The groups are shells around one centre, one inside the other: the same stretched ball of 3 dimensions in 8 sizes.
In the rows, zero is written as 128.
Known rows, each followed by its group:
[134 115 136  98 114  89 162 161 110 134 133 104 111] : (5)
[ 89 194 103 140 126 169  89  77 191 104 126 115  98] : (2)
[171  51 161  87 117  50 199 209  50 156 135 117 141] : (4)
[ 96 180 106 148 129 171  88  77 184 105 123 127 113] : (1)
[128 121 126 156 138 153 107 105 136 121 122 153 154] : (1)
[ 96 181 104 162 137 186  76  66 185 106 122 139 122] : (5)
[125 123 124 162 137 159 102  97 145 115 119 157 160] : (2)
[115 149 115 161 140 171  90  86 157 116 122 150 141] : (1)
[113 170 113 136 143 159 102 106 141 135 133 127 102] : (7)
[128 130 122 159 147 163  99 102 132 128 124 157 148] : (0)
[ 82 210  98 134 125 171  87  74 198 105 128 106  82] : (7)
[151  97 141 111 134 100 156 168  79 154 135 128 128] : (3)
[167  56 154 120 131  87 168 177  64 149 129 145 164] : (3)
[140 101 141  99 114  84 167 167 103 135 132 109 122] : (5)
[109 156 119 118 117 127 127 117 156 115 128 107 104] : (6)
[105 159 116 128 116 138 116 103 169 106 125 113 112] : (0)
[170  59 156 105 130  75 179 193  51 160 135 133 148] : (4)
[139 102 132 157 139 145 115 116 121 126 121 161 167] : (3)
[112 159 120 105 119 118 135 131 142 127 134  98  89] : (2)
[106 176 109 141 140 165  95  95 156 125 130 127 104] : (6)
[ 94 186 106 134 124 158  99  87 181 108 127 112  97] : (6)
[107 152 116 144 121 151 105  91 173 102 121 128 130] : (0)
[163  64 149 134 139 107 151 162  72 148 128 156 169] : (7)
[122 131 120 171 142 172  90  85 153 113 118 163 161] : (4)

New rows, each followed by its group:
[ 95 191 100 166 146 198  66  61 182 113 124 144 117] : (4)
[136 117 130 140 140 137 122 128 112 137 128 144 140] : (1)
[158  78 147 119 134  99 158 168  74 150 132 139 148] : (6)
[137 119 132 122 136 121 137 144 103 144 133 130 124] : (1)
[128 133 122 154 147 160 103 107 128 132 126 153 141] : (0)
[146  87 139 145 134 125 133 134 108 129 123 154 167] : (6)
[ 91 202 102 126 129 161  97  90 177 118 132 104  78] : (4)
[167  62 153 113 133  85 171 183  59 156 133 139 153] : (0)
[171  46 160 100 119  60 191 198  57 150 131 128 156] : (0)
[117 136 126 113 111 112 140 130 146 115 127 107 114] : (4)
[110 146 118 146 122 150 106  93 169 104 120 132 135] : (3)
[110 150 120 125 115 131 123 111 161 110 125 113 115] : (3)
[134 122 127 149 146 151 111 117 117 136 127 152 144] : (0)
[121 135 120 159 139 163  98  94 148 117 122 152 148] : (1)
[161  59 151 131 128  99 157 161  83 136 124 151 175] : (0)
[103 181 110 126 132 151 107 104 157 125 133 111  90] : (6)
[123 131 122 158 139 160 101  98 144 119 122 153 149] : (1)
[124 127 122 165 139 165  96  92 148 115 119 160 160] : (3)
[ 93 200 100 149 142 185  77  74 178 118 129 126  95] : (4)
[ 86 198  98 163 135 195  67  54 202  99 121 134 114] : (3)
[103 164 115 123 115 135 119 106 168 109 126 108 104] : (0)
[169  49 156 122 128  85 169 177  66 145 127 147 171] : (0)
[127 115 132 125 116 115 139 130 137 115 124 124 138] : (3)
[169  59 154 115 134  85 170 184  57 156 132 142 156] : (4)
[140 102 132 155 141 144 116 118 117 129 123 160 165] : (3)
[147  79 145 122 116  96 157 153 108 124 123 133 158] : (4)
[122 149 123 112 131 124 133 137 121 140 136 111  96] : (2)
[120 142 118 160 144 168  94  93 145 122 124 153 142] : (6)
[174  43 163  88 116  47 203 212  47 155 134 119 147] : (7)
[ 96 188 106 131 127 158 100  92 175 114 129 111  92] : (5)
[116 149 123 109 118 117 137 132 139 125 132 103  99] : (1)
[156  80 149  98 121  76 177 184  74 149 134 118 131] : (1)
[137 118 128 149 147 148 113 121 111 139 128 154 146] : (7)
[ 96 179 104 165 137 188  74  64 187 103 121 142 127] : (6)
[ 93 194 103 140 131 171  89  80 181 112 128 118  96] : (5)
[114 161 120 101 122 117 137 137 134 134 136  96  83] : (0)
[110 151 114 163 136 173  88  80 167 108 120 149 142] : (5)
[130 137 127 114 135 122 136 143 109 145 136 118 105] : (3)
[147 104 141  97 127  89 165 175  80 154 138 113 113] : (3)
[118 146 116 161 144 172  91  89 150 120 123 153 142] : (6)
[129 112 132 128 118 117 138 130 134 117 124 128 141] : (6)
